All rows are made from the same 12 directions, up to rounding. Whole rows:
[[ -1   9 -14 -11 -17 -17   8   9   4   6  25   0  -5 -20  16   1   2 -15
   -1   3   5  -4   2   0  -4   3  22]
 [ -9  -1  10 -22  29  10   6  -8  -3   4  24  -5  11 -12 -43 -21   6   5
  -12 -22 -25  16  15  27 -22   8   6]
 [-20   1 -20   9 -15 -14  -6   1  16  15  -7  -3   0 -15  -5 -11  -4   2
  -16   9  11  -3  11   7   1  11  -8]
 [-15 -13 -10   0  14 -19  -7   4   6 -29 -21   3  14  10  -4   7 -13   7
    6  17  -5 -11 -12  -4   3  -6 -27]
 [ -5   0 -13 -10  -6   9 -10 -20  -7  19  25  -2 -20 -43  10   7 -11 -11
  -18 -12  15  10  -3   4   4  -9   5]
 [ 12   2   7  -3  -7   7  -2 -11  -7  10  10   3 -12  -5  -2  -1   1   3
   12 -11   5   9   0  -1   0  10   9]
 [ 28  16  37 -12  16   4  12  18 -13  11 -17 -11  21  43  -3  10  18 -22
  -12  -2  -3   1   3 -23  19   2   0]
 [ -5  -1  14 -10  13  -3   5  -1  10  -8   3   3  -6  10  17  -2   4   5
    4  -8   6   1  -3  20 -11  -6 -12]
 [ -2 -10   5   4   9  10  -4  -9  -1  -2 -22  -8   0  21  -5   2   2   8
   -8  -7   6   0   4  -6   9   2 -17]
 [  2  17  25   2 -10 -24  11   9   5  24   1  13   2   3   8   0   5  -3
   -9   7  23  12  28  12  13  15 -16]
 [ -8   4   9   5  14   6  17   6   7   5  14  -1  -3  -8  -8 -13   7   7
  -11  -9  -3   5  20  30 -11  -2  -2]
 [  0   0   4 -25  -9  19 -23 -30  -5  25  -1  -7 -13   9  33  14   7 -18
  -31 -19  18  12 -12 -14   1 -15   6]
 [ -1  -4 -11  22 -11  16  -6   2   8   0  -6  -3 -16 -17  21  -1  -4   2
    6  -1  10  -8 -14   3  -2  -9   2]
 [ -6  -1  18  18   5  12 -23 -15  -6  18 -21  15   6  -8 -19   0 -13  12
  -10   9   2  17   4   8   9  -5 -30]
 [ -9  -9 -17  -1   4 -12   6  -3   6 -13   4  -5 -10  -9  -6  -3  -9  10
    9  -1   6  -7   1   7   1   6  -9]
 [  3   2 -23   1  -8  -2  -5  -6 -13  10   4  -6   4 -15 -27   2 -10  -6
   -9   9  -8  -2   2 -21  13   5  13]]

The start of a row, then its end:
[  2   1   2  -4  12  13 -14   0   2  14 -32 -20  24  23 -33 -13   7  -5
 -16  -1 -15  -4]  [ -9 -17   3  11  -4]
[-10  -1 -16   6  -9   0   1  11   7  -7  -1  -2  13   4  -3  -8   8  -2
  -7   9 -18  -8]  [  2  -3 -14  -3  18]
[  8   2   8   2   1  18   2  -1   4  10 -12 -14  -6  19  11  -4  13  -3
  -7 -13   7  -3]  [-3 -3  0  0  4]
[-15   0 -24 -24  -3   2 -38 -30   4  33 -11 -15   7 -20 -30 -11 -12  -9
 -25  -2  -1   5]  [-21 -13  -1  10  -4]
[  8   0   3  -7  -8  13  12  -1  17   4   7 -15 -25  14  27 -14  19   4
  14 -30  16  -5]  [ -4  12 -15  13  17]
[  6  -5  16 -19  -2  -3  -8 -10  -3 -11   3  10   0  17  13   6   5   2
  19 -11   1   9]  [-8 -4 -8  6  1]
[  3  -9   6  -5  24  25   6  -1   1 -10 -11 -21   3  24 -13  -9  12   4
  -5 -22 -13  -5]  [-4  1 -8 -1  1]
[  5  11  15  18 -11 -23  11  16   1   3  -6  18   2   4  11   8  -3   3
   8  21  15   1]  [ 17   3  17   5 -17]
[ 20  26  28 -10   6  13  -2  -2  -5  38   7  -2 -11  -6  27   9   3 -23
 -21  -4  19   9]  [-11   4   9 -19   0]
[ -1   6  -2  -7 -18  -8   3   4  13   8  10  -1 -12  -4  35   0   9 -10
   0  -6  18  -3]  [-3  5 -7  2 11]
[  1   4  -5   0   8   5   5   9  15   7  -2 -18  -8 -13  -3 -16   2  -2
   5 -10   7 -10]  [-11  12  -5   9  -1]
[ 10  16  16 -20  17  -3  16   7  -9   4  22   2   5   5  10   9   6 -17
 -15   2  -6   4]  [  2   6  -2 -21  10]
[ -3   4  -4  -4   3   8 -10  -4   9   7  -5  -5   3   2  -7 -13   2   2
   0   0 -11  -2]  [-15   5 -15  -2   7]
[ -7  -8   2   2   1   1  -7  -4   2   4  -2  -2  -9 -24   9   5  -7  -5
  -7 -11  21   5]  [  3   5  11   5 -19]
[-27  -8 -24   7 -16  -6 -31  -1  26   8 -20  -5  -4 -35  25  -4 -13  -8
 -10   6  22  -9]  [-24   4  -2  -1 -21]
[  5 -14  11   7  -4 -16  16  17 -21 -33   6  15  21   9 -13  17   4  -1
  13   3 -13   6]  [ 30 -19  15  14   2]
[  1  -2  -6  -4   6  14 -10 -10  11   6 -13 -14 -10   7  -1 -12   1   7
   6 -11   3  -7]  [-21   2  -8   3  -2]
[  4  -4   8  -8   2   6   6  13 -17 -15  24   6  18 -16  -5   9   7 -18
  -3  -8 -22   8]  [ 9 -8 -4 -3 23]
[ -9  -6   2  -4   9   8 -17   0  -4  -9   0   7  21 -13 -19  -3  -4  -3
  -1   3 -25   6]  [-11   0 -12  -6   1]
[ 10   0  -1  14 -14  -1   9  25   1  -7  -8  -6  15   7 -12  -8  12  -6
  14   0 -10  -8]  [  8 -17   4  24  17]
[  6  17  16  10   2  19   0  22  -6  16   7   4  28 -11 -19 -10  13 -17
 -17   8 -32   7]  [  4   2 -12  -9  25]
[-13  -8  11  26 -27   5 -21  -9 -16   6   5  37   5 -31  15  20 -10  -1
 -16  13   5  26]  [ 24   0   8 -13  -9]
[-13  -2  -9   3  13   9   9 -29 -16   6  10   9  -3  19 -25   2  -4  21
 -35  10 -17  12]  [ 31  12  -4 -27   0]
[ 20  26  20  -6   4   7  11  18  19  23  -8 -15  -9  20  32 -10  17 -14
   3  -4  15 -12]  [-22   9  -7  -5   8]
[-19  -9  -9  12 -14   6   3   6  19  -3 -13  -6   6  21   4 -16  19   9
 -13  -6  -5  -4]  [ 18   7 -17   9   9]
[ 10  23 -13  16   5 -13  15   4   8  25  -7  -9 -18  -4 -11  -8 -15  10
   1  25  16 -15]  [ -5  10  16  -5 -12]
[-11   9   6 -17  -1 -14 -13  -5  -8  17  10  12  17 -16  -4   9  -6 -17
 -29  13  -2  14]  [  7  -1   4 -10  -5]
[ 21   4  14  13   6  -4  16   8 -16  -7  -2   7  -2  11  -8  11  -4   6
  16   8   2   0]  [ 9 -8 20  2 -6]
[ 25  13  40  11  22  12   6  18  -8   9  -4   2  -3 -16   8   9  -4 -12
  10  -5  14   5]  [ -9   7  19  -5 -22]
[ 18   5  14  37   8  22  -7  13  -3  11 -20  -1  -1 -27 -23  -9 -12   7
  22   5   0  -2]  [-15   3  14   7 -16]
[-10 -15  -1  10  -1   8  17  10   2 -18  12  -1   0  -3   0  -6  12   6
  -2 -18  -6   2]  [ 26  12 -10   8   9]
[ 15  17  -1  19   5  -2  33  -6  -4  18  -6  -6 -31  35  17  10  -2  15
 -17  15  27  -9]  [ 21   7  24 -22 -11]
[ 30  20  37  26  -8  23   8  33  -6  19 -12   3  23  11 -13 -10  22 -12
   9   1 -17   5]  [  8 -10   3  14  21]
[-15  -3   1  -8 -13  -4  -8 -15   6  12 -14   3   4  32  13   1  12   2
 -27   0   8   8]  [17 -3 -4 -1 -4]
[ -3  -5  -4   6 -31   7  -2   7 -13 -15  15  20  20  11  14   9  18 -10
  -6   8 -30   7]  [ 16 -19 -17 -11  44]
[  4   0   9  17   9  10 -20  -5  -7   0 -25  10  11   0 -18   3 -14   9
   8  18 -10   2]  [-17  -6   8 -10 -20]
[ -8  -8   4   6 -18  12 -21 -13 -13  -1  -3  21  13   6   4   9   3   1
 -12   7 -16  15]  [  7 -12  -8 -12  11]
[ -6   9  -8  18  -8   5  -2  25  16  12   5  -5   6 -42  -3 -18   0 -11
   0   4  -6  -7]  [ -8  14 -11   5  11]
[ 11   6  35  11  15  34  -7  -9 -18  19 -11   6   5  11   0  10   5  -4
 -26  -4  -4  18]  [  7   1   8 -23 -10]
[  6  13  11  -7   7 -12   0  -3 -13  10  15  14  -5 -21  14  20 -15 -12
  -9  14  12   8]  [ -3   3  16 -21 -13]
[ 13 -14 -22   2 -17   6   2 -11  -7 -18   1  -8 -17  12  -1   2   0  11
  31 -12  -1  -9]  [ -8 -24   2  17  22]
[ 19  10   0  19  -6  17 -16 -13  -5  21 -14   2 -16  -9  -5  -2 -14  10
  18   9   7  -1]  [-25  -7  10  -4  -4]
[-12 -18  -2   5 -12  15 -17  -7   4  -3  -7  -3  -1 -14   8   0   4  -3
  -6 -19   7   6]  [ 2 -4 -2 11 -3]
[ -5   0 -12  -1   3   0   7 -10  -7  -2   3   0  -1  16  -4   5  -1   5
 -18  10  -8  -2]  [  9  -2   0 -17   5]
[  8  16   9  -3 -19   5 -13  -9  -1  23  20  19  -5 -17   2  -9   1   1
  14   3  -7  14]  [ -8   9 -17   1  23]
[ 24   3  -9 -37  -3 -21   3 -21 -24  -9  30   5 -11   4 -13  14 -11  -1
  32  -3  -3   3]  [-12 -25   9  12  20]
[ -4   7   1  10  -7 -14  -7  10  -4  15  -3   7  13 -30 -16   3 -11 -10
 -10  15   6   6]  [ 10  -4  18  10 -13]
[  2   7  12   6 -17 -21   2   5  -7   6   0  19   4   2  14  14  -2  -4
  -3  16  14   8]  [17 -7 16  2 -9]
[  9   8  -2  -8  13  -7  20  19  11 -16   2 -12   4  23  -3 -13  10   3
  21   2 -14 -18]  [-13   5 -15   2  14]
[-17   2   0  -5 -18   2 -29 -10  29  26 -11  -1  -1 -15   1 -29   6   5
   6 -12   9   7]  [-14  18 -24  25  -3]
[10  9  1 -5  1  0 -7  1  3  5  0 -1 -2 -5  1 -4 -4 -3 15  4 -1 -4]  [-23  -2  -4   0   4]
[ 18   1  13 -20  -2  20 -20  -1 -22   2   1  -3  22   4  -4  13   9 -28
  -5 -10 -22   8]  [-19 -36   1  -3  27]
[  6  14   5  -4  -6  25  -9  -8  -6  18  16   6  -8  -7  33   9   6 -16
 -20   2  -6   6]  [-16   2 -14 -38  26]
[ 20  18   8  -1  18   6  15   7  -5  14  -2 -13  -4  12  -4   2   1  -7
  -6   6   1  -8]  [ -8  -2  11 -12   1]
[ 10  -3  -9 -15 -10  -8 -11 -15   5   7  10  -8 -31 -30  13   0 -14  -1
  33 -20  32  -2]  [-25  -4   9  24  -6]
[ 4 11  6 -1  3 -1  2  0 -5 11  8  5  1 -5  0  3 -2 -5 -8  7 -1  4]  [  2   4   2 -10   2]
[-25  -2 -23  -5 -11  -9 -21   3   6  16  -7  -7  29 -25 -33 -12  -3 -15
 -31  10 -15   2]  [  6 -10  -3  13   4]
[ 15   9  20 -17  -2  -7  -2  -1 -12   0  16  15   5   1   4   8   2  -7
  16   0  -6  11]  [-5 -5 -3  1 10]
[  2  15   0  28 -34   5  -9   1  -1  14  14  34   2 -15   1 -10   0  13
  16  26 -20  11]  [  4  10 -21  -8  30]
[-17  -2 -15  -3  -6 -12  -6  -1   1   1  18   7   1 -37  -1   2 -11  -6
 -10   6   1   4]  [ 4  8 -3 -3  0]
[ 11   2 -14  -3  -4   9  -6 -41 -19  10   6   9 -27  18  -2  11 -14  22
   3   9   1   5]  [ -6  -8   5 -21   7]
[ 10   8  12  -1  -9 -15   4  29   7  -6  -1   2  19  -3  -4  -8   9 -11
  26   3  -7  -5]  [-6 -7 -3 24 10]
[-19 -22   3  -2   7  17 -14 -11 -13 -14  11   8   7 -27   2  13  -4  -7
 -24 -15  -7  17]  [ 12   3  -2 -13  -7]
[ -3  -6   6  -9 -19  -4 -13   7  20   0 -12  -7  -4   1  35  -3  12 -12
  11 -19  23  -3]  [-13  -4  -5  21  -2]
[  7   2  -1  20   0   4  37  18   6 -15  25   0 -25  -6  21  -4   7  11
  18  -8   7  -8]  [16 25 -8 -5 14]
[ -9 -19  13 -28  -3 -17  -5 -26  -3 -11   8  10 -13  12  12   9   1  11
  10 -26  24  18]  [ 17   3   3  22 -20]
[ -4   4 -12  -2  -1  -2   0  -4   5   0  -8  -3   2  23   5  -1   2   3
  -8  13  -7  -9]  [ -7  -4  -6 -14   6]
[  7   2  11  -3  17 -16   9   0  -8 -11  -6   8  10  20 -32  -2  -7  16
  18  12 -11   1]  [  6   2   6   9 -15]
[  3  -4  -7 -25 -16   8 -26 -19   8  11  -3 -11 -11  -2  18  -3   4 -10
  10 -22  12   1]  [-29 -15  -9  14  13]
[ -8   1  11  -7 -13   1 -28 -18   7  14  -5  18   6  -1  -6 -12   0  10
   9   0  -5  16]  [ -8   8 -18   9  -2]
[-12   6   0 -20  -8 -16 -11 -12  -1  16   6   9   9   1   5   6   0 -10
 -25   8   3  11]  [ 8 -2 -1 -5 -1]
[ -7 -14  12   6   7 -10  -4  13   2 -22  -9   9  15  -9 -13  -1  -4   5
  19  -3  -3   3]  [  4   4   2  18 -21]
[  9  13  -2  -5   8 -10  21  -7   6   3  23   4 -26   0   1 -10  -6  19
  23   3   7  -4]  [-3 26 -9 -4  4]
[-18 -21  35  24   6  14 -23  24   8 -18 -43  10  46   7 -18  -8  13   0
  -3  -6 -18  12]  [ 11   0  -5  19 -30]
[ -5  -6  -3 -25  -5 -13   8  -3   0 -15  32   5  -6 -10  11   1   5  -3
  12 -17   0   6]  [  6   7 -14   9  16]
[-10  -8  -8  13  -3  14   2  -9   8  -7  13   7 -22 -15  19  -5  -2  15
   5  -7   3   1]  [  0  24 -17 -15   4]
[ -3  -5  -2  26   2 -11  18  25   6 -25  -3   8   7  -5  -9  -5  -3  13
  22  13  -8 -10]  [11 11 -1  6 -7]
[ -5   0  -9   4 -25   1 -14  13  18   8   0  -5  -2 -29  23  -9   5 -16
   7  -8  11  -6]  [-16  -2  -9  15  13]
[ -9 -12 -10   1  -7   3   0 -10  -4  -9  -3   0  -3  14  11   9   3   3
 -14  -3   2   1]  [12 -7  2 -7  1]
[ 21  13  12 -13   9   6 -12  -1 -19  11  -9  -2  20  14 -18  10  -1 -17
  -5  12 -18   2]  [-18 -28  10  -9   9]
